There are 7 hidden switches. A switch that is on adds its own fixed numbers to the row, and there is some noise. The rows also spread widely along 12 directions, which tell nothing about the answers.
In the rows, 128 means zero.
Known rows, each followed by its switches (1 for on, 0 for off):
[166 137 127 141 127 164 115 170 160 104 159 144 138 155  98 165 141 122
 134 152 114 127 137 134 124  66] => 0 0 1 0 0 0 0
[112 140 117 136  85 137 115 128 126 125 154 111 115 125 103 190 177 162
 132 116 105 127 142 155 162 112] => 0 0 0 0 1 1 0
[102 138 125 148 124 159 114 150 116 101 174 141 152 154  93 133 178 135
 139  84 122 133 123 124 118 113] => 0 1 0 0 0 1 1
[132 113  93 148 104 120 154  86 146 131 149 156 119  92  72 188 178 130
 122  87 139 103 141 175 171 115] => 0 0 1 0 1 1 1
[124  99 126 123 146 138  98 132 177 130 178 133 150 168 153 102 204 102
 108  86 155  93 102 108 119 130] => 0 0 1 1 0 1 1
[141  75 129 140 107 105 163  67 208 154 146  98 109 132 142 146 156 117
 100 130 151 155 121 118 166 133] => 1 1 1 1 0 1 1
[107  87 127 123 151  88  78 121 144 141 141  47  97 194 103 178 236 117
 108  80 130 166 120 150 100 115] => 1 1 0 0 1 0 0
[146 102 164 133  97 159 125 174 130 133 129  84 118 194  97 190 198 151
 149 172  89 161 130 140 147  89] => 1 0 1 1 1 0 1
[113 138 125 150 123 181 126 154 114 101 164 158 162 147 100 127 161 131
 136 122 105 121 111 114 129 108] => 1 0 0 0 0 1 0
[144 128 122 123 112 149 139 133 144 128 136 135 123 115 156 125 114 160
 145 130 135  89 114 109 171 151] => 0 1 1 0 0 0 1
[132 125 105  94 113 161 104 143 143 154 192 109  89 142 159 191 174 187
 131 116 136  90 123 153 187  97] => 0 1 1 0 1 0 1
[153 100 141 135  86 102 118 116 147 135 143  99 105 133 150 172 141 135
 126 103 132 134 124 127 136 126] => 1 1 1 0 1 0 1
[141  91 163 136  75  81 136 118 132 140 125 119 114 147 125 170 171 106
 122  97 126 144 125 145 132 138] => 0 1 1 1 1 1 1
[121 146 155 154  79  78 154 108 219 123 155 114 134  89 144  93 133  69
  71 153 138 137 117  71 140 182] => 0 0 0 0 1 1 0
[120 133 177 103  92 106 114 143 133 143 172 100 104 132 146 120 207 121
 121 115 151 139 140  93 116 154] => 0 0 1 0 1 1 1
[112 131 142  91 116 112 129 139 127 155 162 122 115 136 155 127 184 105
  94 137 152  88 103 134 162 159] => 0 1 0 0 0 1 1
[192 168 126 103  92 102  94 184 179 120 182 102 113 116 162 154 141 121
 129 129 155  66 136 110 137 115] => 0 1 0 0 1 0 0
[194 154 136 122 118 128 145 186 134  98 166 179 145 108  90 137 154  78
 144 145 155  78 139 117 107  95] => 1 0 0 0 1 0 0
[144  34 104 183 108 120 124  74 186 122  93  97 167 182 136 149 166 121
 132  60 116 131 102 145 144 125] => 1 1 1 1 1 1 1
[169 107 158 129  85 102 128 142 129 126 120 131 121 130 154 145 119 115
 138 115 132 118 129 117 126 134] => 0 1 1 0 1 0 1
[139 119 132 122  96 137 148 122 147 136 153 116 145 124 159 125 154 118
 133 150 145 103 150 118 157 123] => 1 0 0 0 1 0 0
[123 139 134 151 147 154 148 130 181 106 180 114 130 143  70 136 167 121
 132 134 136 188 158 107 115  94] => 0 1 0 0 0 0 1
[ 78 105 145 123  74  84 117 101 105 172 106  85 125 146 142 174 199 115
  89 122 115 112 119 177 173 171] => 0 0 1 0 0 1 1

New rows, each followed by its switches (1 for on, 0 for off):
[119 127 123 162 101  85 153 100 206 128 132 103 154 113 108 138 158  62
  80 145 136 123 141 134 146 146] => 0 0 0 0 1 0 0
[197 142 126 123 127 139 126 171 180 101 154 124 129 133 112 133 160 129
 164 139 144  98 149  98 125 105] => 0 0 0 1 1 0 0
[154 125 182 104  72  67 117 161 109 151 113  90  78 137 134 185 158 121
 116 146 119 133 120 138 138 153] => 0 1 1 0 1 0 1
[152 124 150 142  77 100 115 130 146 121 121  77 101 133 107 177 167 142
 130 126 108 155 141 131 138 129] => 0 0 0 0 1 1 1
[140 102 132 124  95 134 108 119 163 139 150  92 133 150 199 117 148 146
 122 111 139 101 104  95 155 145] => 1 1 1 0 0 1 1
[148  92 108 177 140 128 131 115 171 101 118 121 142 155  59 172 167  97
 113 108 110 150 116 153 116  97] => 1 0 0 0 1 0 1
[137 132 124 107  84 131 119 124 124 151 169  78 116 128 164 176 157 166
 140 124 146 107 157 145 173 116] => 1 1 0 0 0 0 1
[125 102 180  84 124 120 130 131  72 161 120 113  73 144 133 146 171 155
 146 146 137 157 146 121 129 141] => 0 0 1 0 0 0 1
[121 101 138 112 136 115 155  96 159 153 138 118  80 127 119 144 156 112
  79 167 135 150 103 114 157 137] => 1 0 0 0 0 1 0
[135  84 136 138 109 158 123 117 137 129 136 144 147 161 166 133 126 111
  96 137 116 116  93 132 152 108] => 1 0 0 0 0 1 1
[166 115 106  95 160 130 104 128 168 147 152  78  52 147 107 193 182 184
 143 122 146 136 135 138 153  97] => 0 1 1 0 0 0 1
[159  67 154 131 151 137 117 117 128 121 104 101 136 180 155  99 139 128
 159 105 141 163 130  89  93 121] => 1 1 0 0 0 0 1
[159 130 181 140  26  61  72 155 102 122 103  84 174 145 226 139  83  93
 128  99 118  88 138 124 104 156] => 0 1 0 0 0 0 0
[ 76 140 129 135 147 134 121 144 130 120 124  95 102 139  81 123 199 157
 122 116 101 140  92 102 138 189] => 0 0 0 0 1 0 1
[ 99  66 141 172 108 169 190  71 154 125 117 132 184 164 110 112 173 118
 143 135 117 176 159 134 165 113] => 0 0 0 1 1 1 1
[124 104 152 125 119 147 134 130 134 131 138 139 126 151 142 119 145 133
 126 144 117 136 110 106 142 134] => 0 0 0 1 0 1 0
[151  63 184 100 114  73 126 103 158 177 105  64  85 172 196 130 157 115
 112 147 153 159 128 108 136 157] => 0 1 1 1 0 0 1
[114 100 108 153 126 165 115 122 157 116 161 119 137 161  97 153 205 146
 131  89 117 132 116 131 141 105] => 1 0 1 0 1 1 1
[162  94 111 153 103 108 143  83 122 125  80 109 108 112 111 180 101 181
 183  87 118 134 152 152 153 131] => 0 1 0 1 0 0 0
[109 105 138 142  71 157 113 119  99 123 161 128 146 145 169 142 148 172
 162  71 113 131 132 116 140 115] => 1 1 1 0 1 1 0
[152 128 128 152 122 107 120 139 176 108 142 118 114 135  93 150 142 105
 101 127 119 143  95 107 116 122] => 1 1 0 0 0 1 0
[127  85 168 126  91 113 162 109  97 146 110 107 109 154 113 167 171 120
 136 149 117 184 146 142 145 112] => 1 1 0 0 1 1 0
[159 122 114 174 123 151 101 134 164  84 125 132 155 138 119 133 101 136
 140  97 108 123 119 114 111 110] => 0 0 0 0 0 0 1
[109 123 132 100 128 121 140 136 126 149 160 121 100 135 123 150 185 126
 109 131 143 113 116 143 159 145] => 0 1 0 0 1 0 1
[142 128 119 156 114  94 137 135 172 111 138 103 136 133  83 159 173  94
 112 111 131 123 118 130 125 134] => 1 1 0 0 1 0 1
[151 129 131  96 134 139 125 123 211 148 165  99  75 124 168 111 156 146
 105 172 153 124 119  70 167 139] => 0 0 1 0 0 1 0
[121  86 157 131  66 138 119  93 106 147 166 132 125 144 208 159  93 140
 113 110 123 148 128 134 147  99] => 1 1 0 0 0 1 0
[126 110 153 103 145 113 136 145 123 145 133 129 125 157 129 122 167  82
 103 157 147 122 118 133 127 126] => 0 1 0 0 0 0 0
[105 110 136 181  83 139 121 142 165 112  96 102 192 174 136 132 143 101
 110 151  75 123 107 128 150 140] => 0 0 1 0 1 0 0
[112  55 116 101 147 104 130  64 169 181 147  91  78 151 177 156 163 120
  72 120 158 142 101 143 165 127] => 1 1 0 0 1 0 0
[193 115 153 110  45 109 122 160 139 141 148  95  96 144 163 205 144 144
 127 157 120 101 120 149 177 100] => 1 1 0 1 1 1 1
[125 102 117 141 131 141 153 149 204 135 139 129 186 172 119 121 210  65
  92 168 132  71 103 145 174 130] => 0 0 1 1 1 0 1
[147  80 114 144 129 138 117 102 135 125 100 118 149 150 156 131 128 126
 131 106 129 103 113 135 137 127] => 1 0 0 0 0 0 1
[136 102 154 124  90 136 118 137  76 136 108 130 141 156 155 165 122 127
 133 140 111 117 142 163 144 112] => 0 0 0 0 0 0 1
[153 148  96 155 121 100 168 115 171 110 129 105 127  90  53 164 158 122
 143 121 143 116 147 138 150 141] => 1 1 0 0 0 0 1
[ 88  95 127 122 108 139 120 139 115 152 129 102 124 169 143 156 187 146
 114 122 107 108  79 144 172 156] => 1 1 1 0 1 0 1
[134 112 120 170  89 124  84 101 158  94 149  91 164 131 163 108 150 148
 162  37 131 131 144  80  95 137] => 1 0 0 0 1 1 0
[165  99 116 119 135  94  89 130 169 127 148 107  89 140 147 144 158 133
 111  72 146  96  69 110 123 150] => 1 1 0 1 0 1 1
[128 114 139 154 107  88 187  94 187 128 121 131 109 103  69 140 171  93
  99 146 132 151 122 122 155 163] => 0 0 0 1 1 1 1
[185  66 115 144 115 127 140  69 185 118 140 135 100 121 153 148 111 159
 151  77 153 147 136 119 146 100] => 0 1 0 1 1 1 1
[182 106 115 144 114 144 123 140 215 119 161 115 166 153 148 133 163  92
 118 139 149  88 132 121 142  85] => 1 0 1 0 1 0 1
[125  93 111 162 135 184 180 111 111 114 138 189 171 154  54 175 150 117
 153 136 115 148 162 189 148  50] => 0 0 0 1 0 0 0
[119 102 105 158 104 164 146  94 157 118 141 155 145 126 138 139 115 154
 130 104 116 118 108 128 180 125] => 0 1 1 0 0 1 1
